The rows come from 4 hidden closed curves, with some noise, and rows from the same curve form a group. Each curve winds through 8 dimensions. The rows are also pushed far along 5 directions, which tell nothing about the answers.
(in the rows, 128 means zero)
Known rows, each followed by its group:
[154 172 142 140 107 121  99 113 112 115 156 121 125 151 102 113  46 126
 150 167 168  60 163 151 129]
q_603
[ 15  69 161 135 103  74  87 110 112 118 188 185 141 128 131  79 131 117
 169  73 163 152 220 152 178]
q_650
[143 135 165 127 154 128 129  77  97 107 138 152 136 154 123 146 108 133
  86 110 117 114 137 191 153]
q_603
[151 123 140 103 141 140 156  68 154  94 155 144 108 106 163 147 165 156
  67  99  81 101 164 151 160]
q_603
[ 97  70 136 170 151 104  76 168  78 127  98 114 138 124 138  91 103 101
 189 152 186 163  94  87  99]
q_650
[175 143 151  98 130 148 139  98 139 119 140 126 138 142 119 147 151 159
 103 148 103 120 155 174 138]
q_650
[107  97 146  39 158 154 172 151 185 179 144 159 118 132 103 156 174 129
 112  90  82 152 146 132 136]
q_603
[ 60 103 146  95 109 146 128 144 134 164 153 160 151 132 114 121 169 126
 116  64 132 163 135 134 126]
q_853
[136 172 140 124 184 104 165 106 125 114 116 151 105 155 128 159 136  89
  89 108  80 117 127 165 185]
q_603
[175 138 135 101  96 174 130 119 153 129 168 113 134 111 122 139 105 193
 142 156 126  81 145 128 107]
q_521
[ 90 122 140 130 117  82 110 138 121 147 145 155 141 168  78 111  86 100
 147 129 151 144 170 176 135]
q_853
[106 111 137 181 142 101 113  86 105  79 141 137 113  93 188 125 139 144
  95  87 130 113 102 133 142]
q_521
[154 131 154  35 185 134 171 103 160 146 128 127  96 133 121 163 158 134
  68 114  74 119 126 172 135]
q_853
[ 55 145 111 123 172  97 148 151 101 149  80 126 105 144 137 134 151  88
 122  81 125 163  50 121 149]
q_603
[ 98  70 134 113 153 151 126 136 112 124 101 118 130 100 166 119 198 148
 122 108 115 167  93  98 118]
q_603
[138 134  86 155  47 140 103 176 148 168 132 109 164 146  74 110  75 135
 165 168 160 125 137 101  75]
q_521
[122  69 105 171 110 120  96 142 145  97 131  95 118  57 202 102 164 168
 163 152 137 120 123  51 110]
q_603
[126 107 109 158 142 145 128 146 109 123  94 115 129 104 157 128 136 116
 114 121 123 131  76  75 108]
q_650
[125 190  85 125 111 126 135 196 126 184  70  93 132 182  64 125  83  79
 160 174 148 124  85 111  95]
q_650
[189 111 108 126 101 178 119 174 158 148 107  87 148 113 120 130 140 156
 147 194 128 124 115  79  67]
q_650
[159  45 138 146 103 144  75 151 149 130 163 115 151  82 153 112 109 162
 158 159 154 117 148  62  79]
q_603
[124 109 111  92 116 184 138 218 174 181 108 106 123 113 100 111 141 126
 175 166 144 122 112  57  58]
q_853
[146 160 142  91 138 145 168 125 125 157 139 162 147 180  57 159  93 114
 102 118  98 138 148 195 146]
q_853
[ 63 127 122  92 156 117 166 128 138 138 122 146 105 129 134 137 167 129
 122  79 108 151 112 142 160]
q_603
[179 215 110 107  93 146 137 148 143 161 139 108 141 158  89 144 100  95
 105 151  99  82 141 121 135]
q_853
[ 79 154 105 166 134  95 108 165  69 150  80 111 146 153 127 116 132  64
 122 102 137 175  56 107 135]
q_853
[167 109 126 227 134 104 107  66 124  28 149 126  94  63 220 114 118 154
 100 142 131  68 141 108 137]
q_521
[139 120 116  49 112 152 163 118 187 156 165 134 113 107 122 146 127 158
 107 108  93 102 169 115 135]
q_650
[155 146 120  50 171 154 189  96 141 126 124 118  88 112 144 159 166 153
  90 103  70 136 104 136 154]
q_521
[145 143 158 120 138 114 133  67 133  89 161 142 120 126 153 142 154 161
  92 117 110 109 163 188 169]
q_650
[144 128 112  94 118 154 132 152 159 157  97  97 126 120 133 126 183 115
  94 138 104 127 114  93  94]
q_853
[103 167 170 122 166  85 116  95  96 120 118 140 125 176 124 135 155  78
  79 103 100 117 133 193 180]
q_603
[184 236  94 131  87 149 130 143  95 151 112  96 155 183  70 140  55 101
 142 176 134  96 120 132 137]
q_650
[112 101 136 108 136 104 117 135 131 145 115 127 129 147 105 117 126 118
 132 140 140 150 140 153 111]
q_853
[139 114 120 138 164 125 145 144 115 137  89 132 129 139 117 139 122  97
  99 127 111 157  91 128 113]
q_853
[170 151 107 119  93 154 157 107 185 115 154 128 118 112 134 145 139 171
 116 143 104  88 170 127 133]
q_521
[ 92  99 130 103 128 120 131 165 164 170 132 143 120 141  90 122 116 120
 148 122 143 142 131 128  97]
q_521
[112  45 141  64 178 111 130  98 132 118 135 115  96  75 186 128 165 165
 125 104 117 156 120 107 137]
q_650
[136 129 123 168  97 160 122 132 129  99 169 141 135  86 154 114 109 148
 146 126 141  93 149  89 127]
q_853
[148 130 166  65 122 137 139  93 158 144 186 163 137 155  86 151 110 156
 125 118 122 121 197 188 154]
q_521
[112 101 140 180 167  94 123 122 118  95 114 135 111 106 166 126 139 118
  96 120 116 115  99 137 121]
q_853
[120  97 111 139  87 137 120 147 133 142 135 144 160 138  97 110 120 128
 147 138 141 165 168 126 113]
q_853
[ 44 107 127 130 156  96 128 154 107 135 106 149 117 138 131 104 165  91
 165  94 151 191 116 122 154]
q_650
[144 138 100 150 140 132 143 124 120 106  99 116 100 116 140 123  92 127
 129 144 159 114  97 110 107]
q_853
[187 158 114 111 126 196 152 137 133 128 103  98 124 112 139 143 149 142
  98 149 105  97  97  94 100]
q_853
[ 73 118 117  95 148 118 159 123 120 147  95 137 120 146 116 136 150 125
 103  90 107 154 103 157 139]
q_650
[137  80 103 128  61 153 101 156 143 151 176 119 154 101 101  99  72 173
 182 152 165 136 156  87  77]
q_521
[159 205 117 149  83 133 127 138 129 151 133 140 161 193  62 136  84  79
 109 147 122 105 167 157 140]
q_650
[101  93 160 159 113 122  81 148 112 128 173 145 159 115 139 115 116 139
 169 121 149 126 145 112 134]
q_603
[116 128 104  79  92 144 134 173 183 182 127 105 130 125 105 123 173 125
 134 134 104 138 137  90 103]
q_521
[ 78 136 110 156 134 107 111 187 132 147  94 103 104 124 130 102 128  94
 172 143 161 121  80  81  99]
q_521
[105  67 128 200 145 133  94 172 111 115 114 125 135  81 181 114 138 118
 149 121 148 133  73  48  94]
q_603
[169 151 146  41 134 159 160 109 173 160 117 106 128 153 103 166 188 164
  74 142  66 114 134 180 123]
q_521
[164 138 124  92 192 137 188  66 119  92 106 131  89 119 157 165 157 146
  73 103  75 146 103 161 168]
q_521
[135 100 150 198 159  95 100  87  84  73 139 146 117 118 159 120  68 132
 134 127 171 116 116 145 134]
q_521
[145 155 117  73 180 106 172 105 159 131 104 107  84 122 159 164 180 123
  72 113  63 120 101 136 165]
q_603
[104 138 120 167  69 135  98 142 112 130 167 148 165 134 114 106  95 122
 166 119 157 124 168 106 144]
q_603
[129 146 156 209 147  84  81  87  65  60 136 121 113 127 162 102  72 129
 145 152 171  79 116 160 141]
q_521
[150 137  95 206 144  79 133  83 108  60  91 119  97 121 166 121  93 122
 105 155 138 107 121 142 142]
q_650
[170 105 128  73 111 183 156 111 159 119 164 129 125 102 118 135 103 202
 153 157 118  97 181 129 119]
q_650

New rows, each followed by its group:
[128 182 102  99 135 122 156 121 117 156 102 126 128 164 107 152 140  95
  89  94  96 160  94 140 158]
q_521
[148 170 129 103 180  91 154  98 126 129  89 104 111 149 154 173 186 105
  49 114  49 132  87 163 174]
q_603
[ 70  62 145 180 125  82  98 104 136  87 177 161 105  83 169  93 112 149
 135  94 162 115 154 132 123]
q_521
[191 143 109 172 113 141 143 109 141  97 144 139 140 120 135 152  99 147
 117 152 100 102 157 125 146]
q_603
[ 97 115 135  91 169 105 127 102 117 130 105 112 101 117 170 132 175 111
  74  80 111 139  83 122 142]
q_603
[210 102 129 142 118 159 115  83 127  82 162 123 126  95 155 127  80 170
 126 162 139  88 169 110 119]
q_603
[146 143  93 123 118 112 127 153 154 146  96  86 114 130 123 125 115 125
 141 173 129 110 112 100 104]
q_603
[126 107 104 142 154 135 132 154 136 140  88  93 108  86 179 138 171 118
  82 106 101 132  32  62  88]
q_521
[ 57 101 140  74 163 101 130 146 131 161 117 123 116 112 163 126 227  96
  89  62  89 177  94 109 151]
q_853
[149 168 100  93  95 143 144 177 156 197 126 130 159 179  51 147  97  92
 140 143 111 143 146 117 126]
q_603
[146  98 138 123 152 130 112 141 151 117 126 102 105  86 176 119 159 134
 126 148 121 102 121  81 108]
q_650
[ 99  81 133  99 148 117 126 170 137 174 113 129 145 128 122 134 178  98
  98  99  88 185 100 111 114]
q_853
[ 83  52 141 187 118 129  82 137  90  96 138 140 149  95 164  88 133 146
 175 122 175 151 133  91 114]
q_603
[117 149 127  97 143 129 149 146 120 165 126 154 129 173  67 129  95  80
 136 113 125 161 137 144 139]
q_521
[ 73 132 171  62 132 112 111 146 107 180 161 153 153 174  77 120 125  98
 147  92 138 167 157 169 153]
q_853
[152 142 153  75 130 160 138 112 143 135 148 113 125 126 120 144 141 175
 117 139 105  95 127 158 120]
q_521
[ 95 109 139 190 108 114  87 108  71  81 149 150 146 130 137  84  92 128
 182 130 183 136 172 132 153]
q_603
[165 145 147 124  85 162 119 126 122 131 163 151 172 169  65 123  86 148
 163 168 145 125 204 171 131]
q_650
[ 95  81  99 132 148 143 157 145 137 127 101 131 116  91 163 135 168 149
 131  98 114 167  80  84 119]
q_603
[148 184 108 147 132 131 158 123 125 131  89 131 131 171 100 154 118 104
  82 133  95 111 107 160 137]
q_603
[ 57 101 133 132 177 111 114 141  65 135  70 121 116 137 145 108 149  90
 127  89 157 176  47 114 121]
q_603
[104 120 119 148 107 112 107 153 120 134 127 128 135 147  95  97  94 120
 190 157 169 145 151 126 117]
q_521
[ 88 124 150 180 131  79  69 120  81 100 142 128 120 133 143  86  69 106
 170 138 197  98 135 131 132]
q_603
[106  81 131 162 119 115 119 143 134 116 163 173 139 122 115 111  94 128
 191 132 154 151 187 117 147]
q_603
[121 163 139  86 159 101 139 117 118 159  92 127 122 190  89 140 139  71
  79 115 103 140 124 177 150]
q_603
[173 160 100 168 143 125 109 117  78 110  63  68 119 129 157 130  98 117
  97 163 138  99  42 104  99]
q_603
[147 183 105 184  75 146 107 145  85 129 131 125 168 163  85 113  65 103
 155 151 152 123 131 121 126]
q_521
[144  98 130 144 145 160 132 105 124  78 134 118 107  63 205 125 170 163
 108 113 118 111 108  85 126]
q_853
[150 174 113 209  81 114 103 130 100 121 141 146 170 169  91 128  49  97
 135 147 147 106 152 142 142]
q_603
[104 102 152 157 147 107 103 107  91 102 162 155 130 112 161 121 101 122
 138  91 152 131 128 121 157]
q_603
[ 68  87 118 222  92  80  70 158  87 120 137 144 163 123 136  86  92  98
 162 115 182 160 124 105 115]
q_853
[146 159 128 158 103 136 151  85 135  98 163 170 139 151 104 141  87 149
 111 125 118  94 188 186 160]
q_603
[117 131 121  79 116 139 164 121 168 157 142 146 128 148  90 150 125 158
 111 113 107 126 148 167 130]
q_603
[132 100 113 142 150 129 147 127 138 119 110 133 131 108 160 150 175 134
  97 109  84 154 107 110 143]
q_603
[117  93 115 110 165 134 130 154 133 128 113  97  93  69 184 121 155 136
 139 122 133 132  69  56 106]
q_853
[129 152 138 127 103 145 124 169 161 152 156 148 135 150  79 118  88 114
 168 152 153  96 173 125 113]
q_650
[ 76 141 130 172  65 107  95 183 149 155 177 159 161 155  75 103  71 118
 207 145 170 104 191 129 129]
q_603
[181 187 108 171 168 124 140 120 102 108  75  96 108 130 162 157 123  87
  67 135 104  97  45 107 129]
q_650
[ 72  91 127 131 142 109  97 163  88 165  88 119 149 144 124 113 143  85
 125 103 138 170  79 105 111]
q_650
[ 46 138 126  95  87 130 142 170 154 176 163 164 133 158  58 106 110 125
 176 100 147 140 164 153 125]
q_521
[204 130 117 107 106 145 155  61 156  98 164 140 129 122 121 147  94 175
  86 142 107 105 192 171 140]
q_853
[130 129 121 161 151 116  96 147  83 114  87  92 124 117 165 106 136  86
 137 148 135 123  91  75 127]
q_650
[183 182  91 144 120 128 137 116 131 116  78  79 109 138 129 135 105 127
  91 178 129  81  91 131  97]
q_853
[ 67  56 175 119 133 112  86 102  98 100 186 152 137  84 181  97 165 160
 151  81 153 154 158 127 154]
q_853
[140 146 110 155 141 119 130 135  98 123 109 121 129 141 121 134  79 117
 150 145 145 130  99 121 135]
q_603
[152 152 120 201 144  90 121  81  89  82 112 133 134 138 160 145 108 108
  76 117 110 117 106 152 166]
q_603
[126 169 136 123 113 135 129 131 122 152 153 150 143 162  87 137  97 100
 108 101 121 117 134 148 140]
q_521
[156 170 112 118 114 147 115 168 128 171 106  86 139 142 113 139 122 107
 120 146 121 112  74  87 100]
q_521
[ 83  66 139 155 135  88  72 128  95 117 134 123 127  98 172  92 123 116
 147 106 185 154 109  93 113]
q_853
[138 197 120  53 128 138 153 111 114 170 109 109 138 181  90 157 140 109
  79 107  89 136 108 166 158]
q_603
[ 65  63 150 217 127  97  82 169 119 105 155 175 142 118 131  87  94 110
 207 136 184 133 168 105 126]
q_603
[116 100 154  92 172 150 154 103 128 122 122 146 121 117 154 149 203 140
  89  81  86 162 114 142 152]
q_521
[ 95  66 149 131 118 138 118 140 156 122 159 152 123 109 118 102 128 160
 162 132 147 127 168 134  96]
q_521
[168 167  95 126 132 188 165 165 150 141  87  96 115 114 133 148 155 132
 119 150  96 105  73  75  98]
q_521
[179 134 104 109  92 147 155 102 183 120 159 135 114 122 105 135  77 171
 127 160 128  80 190 142 116]
q_603
[181 123 120 170 124 119 104  77 109  68 126  88 119  89 192 127 119 174
 105 161 127  82 117 118 126]
q_603
